Every row belongs to one group in each of 4 separate groupings. Each group adds its own fixed numbers to the row, and there is some noise. The rows also spread widely along 13 directions, which tell nothing about the answers.
(in the rows, 128 means zero)
Some rows, each with its group in each grouping after it:
[123 117 142  50  90 163 121  92  91 127 190 150 126  74 175 130 139 163
 105 182  98 129 114 140 165]  H P J428 J601
[144  97 126 147 136 135 105 136  85 101 122 160 132 111 177 111  85 100
 139 167  99 129 121 142 142]  F D J578 J570
[127 122 183 113 137  71 102 117  80 100  99 192  99 107 112 113 133  81
 102 118 139 129 125 151 154]  N Y J668 J601
[145 114 177 138 110 175  91 136  48 124  97 161 163 142 115 147 109 152
 142 153  96 124 170 162 116]  Z P J428 J146
[ 99 179 150 171 120 140 153 163 133 102 133 128 156 163 146 101 131 110
 165 111 142 169 102 122 122]  H Y J9 J570
[167 139 127 159 120 152 122 124  58  92 161 164 137 145 165 115 119 145
 142 175 106 117 134 168 149]  L M J668 J146
[150  87 133 169 162  84 123 138 116 105 113 117 152 101 184 107  93 116
 166 123 111 138 108 163 128]  Z K J578 J601
[148  86 173 147 115 147  91 135  54 132  50 125 171  98  83 152 131 140
 118  99  69 117 153 153  83]  F K J638 J570
[132 143 138 120 109 124 117 128  77 107 113 137 158 103 136 117  95 142
 143 115 115 132 104 165  97]  L D J9 J570
[139 122  76 166 162 141 133 110 122  87  68 152  94 133 175 114  58 168
 157  99 180  89  98 150 112]  N M J638 J570
[101 117 184 157 132 137 143 155 123 110 145 168 133 102 115 136 111 114
  99 127  98 149 127 105 150]  N R J428 J601
[ 97 121 115 102 126 161 173 138 146 107 132 138 111  98 139 129 142 145
  93 132 138 145 113  78 144]  N R J668 J601
[154  94 110  96 159 120 155 105 126 137 144 141 118 134 146 131 197 172
 107 170 145 122 157 134 169]  N R J638 J601
[143 139 165  99  98 164 117 111  72 136 134 161 134 159 120 136 165 147
 120 158 129 123 159 147 149]  N M J428 J146
[150 166  99 105 141 120 140 130  94 163  98 131 129 147  64 129 178 115
  64 134 105 155 116 102  96]  Z Y J578 J570
[111 153  99 152 114 199 145 135  55  72 128 196 111 128  92 128 128 170
 100 169 128 134 134 142 114]  L K J428 J570
[112 128 172 117 148 144  98 135 151 152  93 124 144 158 153 119 134 100
 136 140 134 146 126  76 146]  H Y J668 J570
[141 138 139  92 139 101 147 126 115 134 170 174 130 148 160 129 131 147
 130 170 155 150 149 157 161]  Z M J578 J146
[132 136 142 102 104 105 116 113 104 120 105  98 137 133 196  86 145  64
 172 111 147 137  74 135 135]  N R J578 J146
[128 125 139 130 104  89 162 140 136 122  65 108 109  96 126 118 118  83
 127  43 140 130  83 119 115]  L K J578 J146
[138 139 190  93 101  91 139 149 151 180  58 144 110 147 119 149 103  72
 119  56 152 117 140 104 141]  N P J9 J570
[127 139 144  90 146 135 124 112 134 167  98 181  97 141  92 149 119 157
  76 121 150 105 130  94 139]  L P J578 J570
[147 137  50 105 148 119 176 142 131 112 138 161 125 112 171 129  65 167
 126 165 150 149 131 148 117]  H D J9 J570
[151 112 123  99 134 133 137 145 116 151 129 190 109 123 145 157  71 118
  88 177 110 136 171 123 148]  F M J428 J570
[158 170 130 104  95 159 157 121 146 185 103 138  90 179 117 155 133 141
 105  82 159  83 127  95 151]  L M J638 J146
[153 148  95 112 159 111 133 107 113 144 138 146 114 131 129 122 118 144
  97 148 125 133 105 134 125]  Z M J428 J570
[179 169  49 151 120 130 179 164 102 133 159 120 145 122 165 122  85  95
 111 159  73 160 101 130 103]  N Y J428 J570
[ 76 113 134  95 151 113 132 123 127 101  85 144 128  79 104 122 128 154
 110 115 158 162 110 127  98]  L K J428 J601
[117 133 132 101 134  94 158 119 134 135 146  85 159  95 118 106 202 128
 100 120 104 178  84 111 114]  L M J578 J146
[140 136 157 101 118  93 146 140 127 154 118 128 154 143 136 129 136 116
 139 116 141 148 135 138 129]  N D J428 J570
[142 182  87 130 156 129 122  81  96 109 113 154 103 204 138  88 173 161
 149 137 210 110  97 155 133]  N M J578 J146
[132 141 139  91 123 120 126 119 112 154  80  88 176 117 107 131 147 160
 126  90 119 142 112 133  76]  N Y J9 J570
[126 168  51 100 130 103 199 133 151 118 148 122  99 113 149 104 143 118
 103 128 155 169  80 115 125]  H Y J428 J601
[103 123 124  43 129 140 137  93 155 157 112 107 117 107 119 131 179 162
 100 121 159 137 109  95 131]  F K J428 J146
[150  97 155 143 135 114 107 144  95 132  68 141 136 145 129 124 121  89
 135 125 118 129 144 131 134]  Z D J578 J601
[151 128 116 133 113 143 168 154 108 141 102 144 139 119 114 158 104 161
 104 112 110 130 149 131 103]  L M J638 J570

New rows, each followed by its group in each grouping:
[108 133 187 143 173 103  78 107 133 136 131 153 140  94 136 117  66 123
 118 108 104 124  68 120 127]  N P J428 J570
[116 101 170 129 115 126 147 148  93 103  59 184 117 103  65 161 107 165
  93  74 142 122 171 140 108]  F M J668 J601
[112 147 156 106 131 130 105  98 127 132  91 151  90 132 100 110 144 111
  98  99 148 109  88 100 148]  H D J9 J570
[177 110 177 109 117  87 115 109 117 183 138  97 142 124 144 126 187  83
 105 120  74 125 121 125 165]  H M J638 J601
[135 112 158 161 131 146 150 156 127 132 116 153 147 140 128 147 110 162
 131 119 120 123 150 122 137]  L P J578 J601
[121 158 161 103 149 156  85 127 143 170 132 138 149 173 171 129  90 121
 152 163 141 138 122 102 144]  Z Y J428 J146
[102 154 122 116 158 137  96 129  93  98 117 178 144 136 156 111  76 137
 148 166 157 151 117 149 106]  F R J9 J570
[145 139 150 133 129 132 164 147 136 143 214 166 130 135 172 134 116 127
 114 170 100 136 125 114 187]  Z R J578 J570
[132 138 136 147 106 137 156 141 102 113  93 123 158 134 115 129 126 172
 151  86 138 137 129 158  90]  H Y J428 J570
[149 150 162 147 125 166 110 106 120 154 114 123 130 177 112 127 153 160
 135 104 132  91 115 117 143]  L Y J428 J146
[155 161  72 120 161  71 149 126  93 108  90 164 105 112  99 116 103 114
  93 114 143 146 107 158  95]  N Y J9 J146
[100 121  83 120 136 134 150 129  81  66  56 189  89 110 110 116 112 159
 117 121 188 137 128 150  98]  L P J578 J601
[146 145 129 155 140 132 158 139 119 138 149  99 181 147 112 122 171 162
 130 131 102 159 120 130 109]  H R J428 J146
[158 125 143 102 121 167  92  96  70 135 125 162 124 154 151 132 143 153
 133 168 133  90 143 149 157]  L R J638 J146
[158 147 162 130  99  88 171 164 113 137 141 149 140 137 143 138 118  95
 122 108 118 145 145 141 146]  N M J668 J601
[204 134  97 133 105 149 142 123  95 154 121 102 145 161 185 128 121 143
 153 128 106  90 125 144 134]  N P J668 J570
[125 153 113 146 143 135 107 129  84 107  84 130 141 139 138 108 117 111
 151 125 141 142  99 146  97]  Z K J638 J146
[110 147 144  87 158 113  87  85 100 123 106 164  96 116 103 113 136 137
  83 125 149 122  89 117 132]  Z M J668 J601
[109 122 143 163 149 109 138 152  94  92  63 143 164  65  64 140  78 161
 102  70 100 151 114 152  52]  N K J9 J570
[154 131 139 129 127 117 138 137 124 145 148 139 127 142 157 121 135  99
 128 146 110 136 129 128 157]  F Y J428 J570
[144 108 140 146 107 121 149 130  70  64 127 176 115  88 136 123 108 150
 134 121 118 122 141 190 142]  H Y J9 J146
[137 135 106  74 146 142 153 132 142 167 103 169 114 168 128 151 127 160
 105 163 174 137 174 107 138]  N P J428 J570
[150  71 168 114 115  92 142 135  97 113 136 189  88  60 143 139 100  72
  74 151  75 131 150 138 179]  N M J428 J570
[173 134 147 141  69 127 189 141 141 159 113  92 126 134 137 146 119 139
 139  41 119  97 117 133 132]  L M J428 J146
[104 137 181 133 143 163  73  68  97 122 114 102 160 149 122  99 176 196
 157 108 140 108  82 142 114]  Z M J428 J570
[172 157  81 113 100  99 212 127 115 121 146 145 105 157 157 123 144 158
 143 105 183 116 129 173 140]  N R J428 J570
[148 108 155 133 121 124 150 157 137 121 162 159 118 128 211 127  88  93
 154 161 116 135 150 136 192]  Z Y J9 J570
[ 97  82 247 146 136 118  77 121 113 120  29 186  90 121  67 142 117  96
 105  61 147  95 146 115 154]  N K J428 J601
[110 121 145 110  70 166 132 136  70  89  85 145 138 112 133 126 113 145
 151 109 143 131 132 157 109]  H D J428 J601
[110 126 112 117 160 128 109 118 112  91  77 169  98 148 172  98 114 115
 149 148 191 130 118 127 143]  N P J668 J601
[141 125 138  87 125  96 135 117 132 145 136 133 121  94 164 125 102 112
 116 121 119 131 102 131 140]  N Y J428 J570
[104 127 147  83 170 129 127 143 168 166  88 130 155 150 117 138 149 140
 108 153 148 174 154  71 121]  H Y J668 J570
[105 131 157 139 150 124 154 126 144 118 123 164  96 112  81 132 138 135
  75 102 133 136 114  98 145]  N M J428 J146
[117  29 135  87 164 138 119 117 118 104  95 151 129  62 146 140 134 168
 102 185 110 145 176 128 143]  N Y J428 J601
[ 90 184 157 137 114 133 134 145 110 113 138 175 108 125 113 121 110  84
 102  99 138 142  82 106 134]  F R J638 J601
[170 134 129 130 132  91 111 117  72 127  83 151 133 160 128 116 130 131
 150 121 152 117 139 185 115]  L Y J428 J601
[103  99 198 133 208  55  99 117 125 113 125 149 169  84  72 116 170 144
  96 138  99 182 129 143 122]  H Y J9 J146
[ 70 152 112  76 153 136 149 155 159 131 123 150 152 100 145 134  75 141
 115 158 153 202 116  95  93]  H P J428 J146
[125  97 169 197 132 156 146 172  94  84  61 178 141 159 109 140 112 163
 157 111 148 123 188 145 124]  L P J668 J570
[149 129 129 138 127 111 158 126 110 121 129 132 123 117 117 121 162 130
 108 110 112 127 118 138 142]  N P J9 J601
[174 156 104 175 135 140 109 132  75 131  43 155 118 208 127 120 108 109
 149 116 156 105 140 151 107]  H M J638 J570
[161 146  88 151 102 162 185 146  79 112 137 129 149 116  88 140 139 177
 101 122  92 135 129 145  97]  N D J428 J146
[178 103 104 144 165  79 156 122 107 111 136 128 147 104 128 120 151 162
 120 143 101 144 141 176 128]  H Y J9 J146
[134 140 136 138 115 104 178 166 116 115 155 164 149  74 135 152  47 138
 101 108  94 155 119 145 109]  N M J578 J146
[147 104 163 129 144  95  82 108  62 120  75 156 146 113 106 127 104 141
 131 105 122 114 130 179 100]  F R J428 J601
[193  81 119 144 133 148 115 115  62 142  65 143 123 130  95 142 155 136
  85 141  74  93 157 132 127]  N P J578 J570
[112 111 149 153 155 117 130 123  73  66 153 196 122  87 110 115 152 154
 104 165 114 144 131 166 144]  L Y J638 J570
[171 120 153 148 155  71 125 126  99 145  83 153 127 178  90 123 166 123
 126 106 150 118 151 157 139]  Z D J578 J601
[141 123 129  90 133 115 121 108  90 130 105 124 157 104 115 131 157 173
 121 127 124 140 131 160 101]  H Y J638 J146
[170 107  86  90 147  34 163 133 126 139  63 132 122 122 143 124 103 115
 136  96 176 141 139 172 104]  N D J428 J601
[155 130 120 146  97 163 190 137 106  89 234 163 126 113 190 125 137 180
 137 179  99 120 140 163 191]  L Y J9 J570
[108 136 171  99 129   7 168 114 128  94 197 160 119  60 138  91 160 103
 116  92 144 162  68 174 160]  F D J578 J570
[229 108  49  90  80 153 207 127 120 195  68  89 116 179 108 166 185 194
 105  95 141  75 179 125 122]  L D J578 J601
[141 125 165 132 104 123 134 118 108 125 128 120 137 115 139 124 137 139
 137  89 116 113 108 147 137]  N Y J428 J601
[ 91 130 169 145 111 117 155 176 127 102  91 183 118 106 116 143  62 100
 128  83 150 152 139 131 120]  F K J428 J601
[120 108 132 124 121 118 173 127 142 118  93  82 131 127 117 110 220 139
 125  84 146 146 118 106 130]  F M J668 J601
[122 145 159 144 142 132 150 147 168 164 112 120 157 181 130 133 144 152
 150  93 158 136 129 100 130]  F P J578 J570
[157 174 134 145  96 145 151 155 104 138 167 180 112 158 148 138  84 108
 121 139 119 119 131 135 157]  L Y J428 J601
[121 105  83  91 125 148 186 160 139 133 110 121 127 100 121 142 136 141
  91 151 120 172 147  93 116]  Z D J428 J601
[115 121 102 142 158 111 118 109  92  79  88 168  86 106 113 100 129 112
 109 125 151 131  98 146 124]  F K J428 J601
[111  67 166 104 110 114 155 141 108  95 103 120 131  77 127 113 207  98
 112 141  99 169 152 125 151]  L Y J9 J570
[166 126 148 119 124  86 123 123 101 143 153 151 128 103 162 125 105  93
 115 133  92 118 107 150 156]  N D J638 J570
[118 116 129 146 164  77 151 137  99  77 156 163 142  71 129 106 121 135
 118 150 111 176 110 168 121]  L P J428 J146
[144 115  72  94 144 101 167 119 102 119 113 102 152  87 104 124 176 174
  92 132 112 166 127 152  84]  F M J9 J601
[161 131 123 126 187  82 133 134 164 170 122 122 132 184 150 112 175  89
 124 164 140 153 146 106 165]  N Y J9 J601
[128 156 130 118 138 130 153 118 112 125 115 134 140 170  94 118 195 174
 128 119 169 135 134 137 122]  L R J9 J146
[140 115 150 103 133 140 111 151  78 144  81 177 167 150 132 156  81 159
 140 160 135 142 187 156 103]  Z P J578 J570
[125 114 135 144 121 106 173 170 114 108 105 148 138 102 131 132 115 100
 119 117 115 166 138 132 117]  H R J638 J570
[176 121 124  95 104 192 115 134  91 187  43 139 118 137  80 181  89 145
  74 111  88  88 167  95 107]  Z P J9 J146
[101  91 220 122 135  72 151 136 130 120 115 128 157  79  82 128 194 129
 104  83 105 163 135 134 136]  N P J9 J570
[130 170 147 130 116 189  78  92  66 120 195 180 117 130 164 110 101 135
 117 187  92 102  79 132 164]  L P J428 J570
[131 144 122 147 156 122  87 132  98 109  58 178 119 145 144 117  33 105
 145 115 161 116 103 137 103]  N D J578 J146
[230 176  88 183 102 178 157 181 107 209 117 131 152 218 139 174  74 115
 129 129  82  93 170 120 120]  F K J638 J570
[ 89 106 152 119 173 117  80 110  92  95  80 184 115  94 107 112 113 129
 100 145 136 142 108 124 118]  L P J578 J601
[140 123 130 106 128 183 113 137  82 133 116 157 138 152 139 137 133 134
 111 190 112 133 159 106 139]  Z R J668 J570
[135 155 126 132  90 148 170 145 107 112 168 138 140 129 169 125 129 129
 140 140 120 149 121 143 144]  H M J638 J146
[115  74 158 153 137  87 188 154 126  75  99 171 104  96 111 123 161 130
 121 109 146 149 167 150 157]  L P J9 J570
[163  77 153 118 103 113 159 120  79 112 120 128 131 130 140 121 199 143
 144 134 128 125 166 176 158]  Z R J428 J570
[ 70  29 205 109 132 172 120 100 157  99 101 101 113  50 139 123 186 157
 117 107 111 120 112  79 177]  Z K J578 J146
[154 107 110 122 141  89 186 137 144 117 127 159 106 126 159 130 125 156
 136 126 164 130 159 159 161]  H P J9 J601
[132  69 160 105 158 112  71 103  70 115  70 146 136  98 124 121 136 129
 125 155 117 132 148 161 124]  Z K J428 J601
[183 152 156 113  99 132  86 100  66 188  93 104 145 154  95 128 162  97
  95 114  70 105 107 125 112]  L M J428 J570
[141 193  59 124 143 160 133 113  98 116 179 169  99 163 177 103 120 126
 121 191 150 124  84 125 151]  L R J638 J601
[114  73 224 131 160 106  96 134 145 153  85 172 122  92  94 152  91 112
  86 108  92 128 146  97 151]  H P J428 J570
[127 135  91 103 111  98 182 121 124  96 107 115 104 118 161  96 165 123
 141 105 172 145 102 149 129]  L M J9 J570
[129 174 132  42 102 107 148 152 156 197 114 137 142 171 158 142  97  96
 136 127 175 158 139 109 123]  F D J428 J570
[164 133 101 149 181 115 116  90 117 107 154 162 105 178 192  90 138 154
 160 184 166 104 123 165 177]  L M J9 J570
[129  97 132 116 113 140 144 124  94 111  59 129 110 155 121 116 190 122
 134 126 160 138 159 135 133]  Z M J428 J570
[132 146 157 141 114 155  84 114 105 123  72 121 118 189 176  95 132  77
 184 116 163 110 105 124 146]  N Y J428 J146
[141 129 103  88 125 122 147 141  70 105 138 171 135 124 138 121 161 123
 111 207 122 171 168 160 134]  L Y J9 J570
[143 104 110 144  75 169 177 153 106 116  55 105 112 113 105 137 136 118
 112  70 111 115 127 106 109]  N D J428 J601
[175 154 132 154 103 114 173 170 108 158 139 133 159 168 128 143 127 112
 129 109 108 137 145 137 126]  F R J578 J601
[178 119 172  85 136 131  53  66  87 206  29  81 161 147  76 142 170 170
 106  68 106  67 110 118  88]  N P J668 J570
